All groups share one centre, and each spreads out both ways along 14 directions, with some noise.
In the rows, zero is written as 128.
Known rows, each followed by its group:
[126 122  83 113 106 172 120 129  92 165 120 125 163 163 157 130 152  62
 102 149 136  79 149 130 136]	Q865
[207 108  99 133 128 205 119 122 178  80 169 158 107 148 151 151 113 130
  98 126  95 155  73 107 135]	Q264
[138 134 164 106  71  96 126  90 138 119 136 117 164 125 154 147 123 142
 167  57 128 157 130 119 123]	Q264
[178 107 123 126 122 109 122 138 105 183 111 165  50 115 141  99 140 170
 146 128 157 143 132 101 163]	Q351
[137 123  99 129 146 184 123 117 177 120 109  89 145 140  83 104 139 146
 116 138 106 122 123 168 134]	Q351
[124 128 127 152 149 157 136 123 101  91 153 134 131 137 135 136 101 113
 127 107 104 175 135 134  88]	Q865
[156 134 105  72 116 150 106 120 151 197 138 146  98 155 198 115 112 102
 154 132  98 159  68 125 125]	Q285
[136 123 123 111  81 120 137  86 142 117 148 129 110  96 178 129 112 113
 126  79 150 156 155 127 105]	Q264
[ 83 111 138 123 137 112 130 155 105  85 161 182  81 101 165 134  83 101
  94 155 149 156 159 154  95]	Q865
[ 80 108  97 144 180  86 133 170 118 144 117 136  87 144  93 128 131 165
 103 165 115 159 126  96  91]	Q865
[107 144 202 185 180  91 124 162  93 173 155 149 146 132  90 122 126 144
 163 119 130 164 130 109  57]	Q865
[111  96  93 101 133 109 110 176 168 159  98 117 123 143  99 153 161 169
 132 181 127  72 128 141 174]	Q351
[104 131  99 151 176 181 137 124  62 134 104 115 114 155  94 136 119  97
 154 128 121 126 156 167 111]	Q264
[109 122 128 153 117 102 137 123  31 168  99 161  72 122 125 127 115 145
 160 109 122 168 138 102 119]	Q264
[100  91  85 123 121  91 109 149  49 152 157 134 101 138 185 128 104 116
 116 157 136 127 119  92 106]	Q351
[ 90 101 111 153 135 154  99 108  75 106 114 119 121 152  51 102 105 168
  93 162 128 134  96 163 104]	Q285
[163 167 125 144 130 151 151 116 126 100 174  80 131  73 139 141 161 129
 143  91 108 125 176 121 108]	Q285
[160 113 149 139  59 133 135 113 174 159 103 161 123  90 142 106 141 161
 121 106 103 154 133 112 157]	Q865
[181 171 104  51  96 157 137 106 111  96 134 135 112 152 172 149 175  85
 106 107 137 125 143 115 167]	Q264
[114  63  99 147 131 130  94 146 105  98 142 148  96 150 111 170  77 169
 135 159 124 124  80 136 132]	Q285
[186 111 109 157 182 197 115 153 165 140 186 132 105 123 134 107 128 111
 102 152 156 112 133 139  92]	Q865
[139 136 148  79 174 137 109 158 115 150 122 112 136 145 137  82 141 122
 169 150 162 111 184 218 164]	Q865
[192 143 189 123  82 142 104 127 133  85 177 161 156 109 137 108 146 137
  83 147 152 101  95 119 166]	Q285
[128 123 131 117 129 133 114 141  94 189 136 133 130 136 180 124 111  90
 177 125 138 115 140 151 123]	Q865
[156 142 104 106  89 181 150  97 145 137 137 149  86  88 182 113 136  91
 106  91 118 171 182 141 107]	Q351
[172 120 169 113 110 174 103 108 180 124 119 150 133 126 145  97  81 128
 161 137 131 119  69 193 185]	Q264
[157  96 125 132 174 144  99 133  86 103 191 143 114 180 129 158  99 116
 139 100 179 152 122 128  67]	Q865
[ 96 137 151 164  87 116 130 162  56 142 145 158 180 120 139 149 159 107
  99 147  94 116 155  89 112]	Q351
[181 144 146 124 146 195 115 133 143 145 192 132 124 107 170 111 123  90
 149 116 136 132 153 173  96]	Q285
[158 157 127  67 111 101 119 126  82 156 155 165  37 120 165 141 155 141
 133 114 142 171 124  97 117]	Q351
[110 106 106 124 132 164 112 122  78 131 154 133  81 124 134  97 102 154
 132 113  91 218 164 182  59]	Q351
[132  99  90 152 138 120 154 149 110  83  91 152  94 149  98 176 145 160
 120 122 109 145 154  89 162]	Q865
[185 178 153 110  79 161 129 127 155 166 176 148 136  92 181 175 168  83
 143 117 114  88 105  95 134]	Q351
[103 110  62 132 206 167 125 141  62 115 116 118  71 168  84 131 123  97
 101 172 182  92 152 156 113]	Q285
[148 129  92 161 159 147 138 133 104 120 104  84 144 147  69 114 175 166
 111 138 105 109 136  99 150]	Q285
[139 163 129 125 202 138 126 143  89 136 147 151 102 177 130 100 116  92
  97 171 126 152  61  90 103]	Q351
[110  85 113 127 120 155  93 106 140 129 143 121 109 114 120 107  78 127
 123 153 178  94 109 195 115]	Q865
[156 138 129 161 203 129 147 180  98  97 143 138 107 145  93 137 163 163
 121 134  97 170 159  92 115]	Q865
[ 91 111 136 135  84 112 110 127  68 119 128 144 163 141 125 124 127 121
  91 143 143 111 136 125 123]	Q264
[209 128 124 180 173 202 125 138 183 126 149 101 132 118  88 108 145 178
 142 129  75 141  97 123 136]	Q264
[139  80 109 217 122 147 118 154  82 187 131 143 128 114 113  93 122 168
 115 159  82 139 112  80 110]	Q351
[136 155 124 124 120 174 149 125 201  95 157 129 114  79 130 156 147 118
 100 121  91 145 151 142  96]	Q351
[139  81 105 148 193 155 121 158 145 118 133 134  98 145 112 112 103 145
 132 139 148 146 155 166 112]	Q865
[144 158 156  98 165 134 106 153 117 118 188 145 167 206 111 190 157 112
 129 108 113 166  96  97  58]	Q351
[130 138 122  70 183 112 116 151 163 169 150 137  57 139 147 135 125 129
 158 130 148 166 131 152  88]	Q285
[129 176 153 118 174 118 120 155 135 151 168 125  81 115  68 194 167 154
 157 137 134 112 108 121  84]	Q865
[134 160 131 133 180 162 155 138 175 107 105 134  97 127  71 107 156 153
 101 136  90 181 141 140 113]	Q351
[160 109 180 176 139 124 111 179 177 186 137 139 133  76 106 109 135 184
 173 162 121  91 118 147 159]	Q264
[132 132 141 137  90  85 136 112 134 108 129 119 146 111 120 138 149 157
 107 102 131 132 128  75 134]	Q264
[166 106 114 146  91 178 119 130  83 105 173 155  86  94 133 143 145 153
 104 111 122 152 185 139 108]	Q264
[171  99 144 130 104 182  77 139 146 162 192 137 148 113 147  66 123 148
  99 158 130 135 116 169  97]	Q264
[112  82 112 160 111 153 136 123 173  95 132 107 178 118 133 170 104 113
 149  89 134 104 183 164 115]	Q351
[146 157 178 102 168 108 119 131  88 136 154 148 100 129 164  67 103 101
 140 137 178 148 127 155 126]	Q285
[120 103 116 160 154 139 159 128 143 124 107 154 111 129 142 143 103  77
 136  94 173 131 186 133 108]	Q285
[115 133 136 154 114 163 118  97 122 103 177 116 163 117 148 142  80  91
 128 119 108 133  87 138  80]	Q264
[116 104 129 143 186 191 103 139  70 105 116 148 117 176  94 119  77 111
 148 166 135 123 106 207 139]	Q264
[168  83  95 130 132 171 112 135 163 130 165 119 138 138 192 112  91 137
 152 107  81 176 124 144 111]	Q285
[132 129 145  96 108 104 102 135 144 138  87 107 161 156  72  98 166 207
 128 153  92 129  88 138 185]	Q285
[190  93  73 136 105 201 127 115 183 101 134 148 120 146 136 121 142 129
  57 134 112 137 114 103 142]	Q264
[186 106 135 134 161 115 136 180 187  90 165 128 131 117 136 145 161 164
 129 108 143 134 188 112 133]	Q285
[149 125 154 148  88  98 144 121 108 107 116 135 157 114 161 162 121 133
 174  87 116 121 138  96 177]	Q285
[118  81  78 151 146 100 112 150  89  70 169 107  86 125  92 144 126 210
  88 151 118 153 121  96  96]	Q285
[154 164 167 161 179 147 154 159 213 137 151 162 137 121  91 144 171 100
  90 130 141 131 141  91  78]	Q865
[142 133  98  78 169 153 114 113 124 110 135  89 146 166 179  72  97  69
 120 153 165 102 113 172 152]	Q351

New rows, each followed by its group:
[136 150 107 106 163 149 128 156 190 138 149  85 135 127 114 159 161 152
 157 137  68 131 115 139 116]	Q351
[ 66 120 126 186  81 129 143 126  57  92 123 164 122 103  88 191 121 133
  99 132  91 134 134 100  97]	Q865
[155  99 122 196 109 185 138 127 111 140  72 141 134 124  65 126 146 177
 150 117  85 130 154 139 171]	Q264
[170 115 112 124 135 152 113 140 142  83 206 134  90 111 150 179 119 138
 123 122 134 130 118 121  99]	Q285
[165 109  93 115 129 110 122 139 136 147 125 134 101 165 139 195 135 162
 172 109  96 137  72  67 147]	Q285
[179 113 142 145  62 151 122  96  86  70 169 136 182 134 166 137 133 120
 105  66 130 148 157 101 125]	Q285
[123 108 150 106  89 147 110 116 136 129  93 181 157 186  63 126 173 119
  58 116 198 121 167 147 119]	Q285
[160 102 124 109  97 123 120 144 119 129 184 179  99 105 242 139  94  85
 127 123 146 139 139 113 122]	Q285
[139 128 137 115  72 154 129 106 128 148 127 162  86  77 167 141 116 104
 146 112 145 117 151 162 146]	Q264
[164 120 100 155  83 179 118 114  65 127 154 106 169 133 120 113 176 141
  83 111 103 126 165 100 115]	Q285
[140 131  94  95 189 189 109 123 155 129 156 132  91 183 112 133 113 119
 118 125 107 194  91 154  58]	Q351
[164 108 140 158 108 177 112 144 178 107 160 124 191 115 140 129 125 126
 118 144 106  90 119 147 150]	Q264
[161 135 128 105 113 160 105 111 123 157 156 125 133 137 161 157 118  98
 175 109 140 103  97 141 128]	Q351
[129 156 114 168 133 118 139 120 132 173 155 101 112  84 142  97 122 138
 116 156  68 138  58  57  99]	Q865
[155  99 118 107  72 148 123 101 122 120 115 148 121 123 149  99 145 119
  94  95 176 135 196 155 142]	Q351
[194 151 121 112 130 213 114 131 105 124 155 114 167 153 161  99 149 101
 130 139  84 122 120 153 161]	Q264
[175  74  67 135 111 192 122 108 192 148 137 157  83 139 144 131 120 130
  88 104 125 173 126 110  90]	Q264
[155 154 145 137 146 156 136 144 150 162 171 116 119  66 163  70 140 113
 126 136 123 136 178 158 100]	Q285
[119 127 123  56  96 152  96 132 171 225 108 157 108 166 120 171 158 128
 168 115 116 141 120 167 102]	Q285
[147 143  73 109 156 184 136 121  82  89 157 111 134 170 171 145 128  60
 106 119 113 138 144 122 109]	Q264
[142 163 120 139 137 174 120 109  26 148 130  92 141 139 106 113 150 114
 154 132 116  98 128 146 138]	Q285
[139  78  96 113 186 160 100 160 124 124 159 157  83 185 117 149 109 134
 129 136 155 159 135 159  85]	Q264
[133  39  95 129 143 107 111 157 210 125 111 180 102 193 107 153 104 181
 101 121 134 186  96  93 108]	Q285
[139 133 131  99 146 167 107 143  95 113 170 138 141 165 163 179 111  85
 174 113 122 128 131 166 111]	Q264
[121  79 149 194 122 103 129 133  53 154  83 170 115 134 112 126  98 143
 164 112 165 121 147 112 155]	Q351
[191 134 170 103 166 136 106 170 100  75 206 165  56  93 143 137 134 158
 144 135 174 140 169 176 131]	Q865
[128 164 128  81 129 143 147 103 205 154  98 113 118 125 121 144 146 112
 160  93 119 139 139 157 125]	Q285
[118 162 146 126  82 176 120  94  86 106 148 112 146  73 146  80 117  95
 102 154 124  97 137 186 137]	Q285
[148 187 178 141 186  84 150 135  76 141  87 102 134 137  71 108 170 148
 178 121 152 102 135 110 179]	Q285
[168  78  92 175 131 168 126 107 158 161 105 155  95 146 107 131 108 126
 115 124 160 117  94  94 129]	Q351
[133 117 135 151 197 162 136 159 168 149 127 140 104 116 120 108 108 101
 149 142 162 117 168 183 114]	Q285
[153 147 161 119 149 172 114 153 128 154 184 159 121 126 135 161 147  93
 149 117 149 123 162 164  77]	Q865
[125 115 127 155  78 142 148  76 155  93  59 143 117 119  70 135 123 157
 108 103 135 128 113 123 171]	Q264
[132  96 164 105 115 126  88 128  68 109 163 189  74 128 153 112  79 125
 125 132 204 148 142 189 115]	Q351
[214 122 136 105 128 128 110 141 142 117 205 108 151 139 179 105 160 170
 137  76  98 200 149  98  98]	Q285
[129 120 122 119 145 125 119 160 129 149  97 125 105 128  69 138 170 176
 145 151 137  98 155 160 164]	Q865
[214 140 154 119 141 141 146 144 209 164 161 158 125 111 227 119 121  83
 171  91 124 150 127  99 143]	Q285
[134 108  92 188  96 183 145 109 182 172 112 123 141  89 132 115 125 108
 103 129  98 107 126 105 114]	Q264
[148 138 111  76  99 138  95 133 119 151 145 128 151 167 140 133 170 105
  87 166 150  73  93 111 149]	Q351
[173 140 131 158 124 158 166 142 147 111 121 113 169 102 147 155 170  96
 151  88 135  83 216 127 169]	Q285
[174  99 162 131 149  96 125 150 175 116 140 131 154 141 163 101 107 168
 174  85 113 192 139 129 138]	Q285
[164  80  99 135 114 109 116 177 122 142 124 145 131 162 136 214 158 167
 174 113 109 101 135  85 173]	Q285
[139 129 111 102 151 125 138 119 144 106 142 123  87 124 144 142 124 116
 137 101 162 142 160 141 111]	Q264
[180 120 168  79 114 113 113 153 181 127 177 147 137 128 183 175 139 141
 192  71 131 158 165 151 127]	Q285
[170  88 115 190 169 163 134 127 156 154 122 133  69 101 116  93  91 172
 161 116 116 165 118 132 120]	Q351
[183 137 119 148 110 210 121  99 122 175 132 156 135 147 153 105 123  71
 106 136 120 113  69 102 131]	Q285
[160 147 172  51 131 110  85 101  93 115 148 127 131 187 127  95 123 163
 151  98 148 186  84 160 125]	Q264
[155 136  87 129 155 127 162 148 107 153  83 128  55 108 111 113 187 143
 119 134 149 118 201 107 167]	Q264
[141 160  93  83 121 173 148 125 140 119 126 116 111 111 186 123 138  94
 137 131  74 147 155 159 155]	Q865
[120 153 124 159 166 133 151 111 132 179  49 134 104 155  54 141 141 120
 149 135 135 103  80  94 153]	Q285
[122  90  84 145 150 130 124 151 154 150 119  79 182 173 106 175 146 158
 175 101  86 124 143 117 113]	Q351
[153  91 136 132 187 132  89 169  83  93 205 145  87 151 116 168 106 160
 157 120 170 147 142 157  79]	Q285
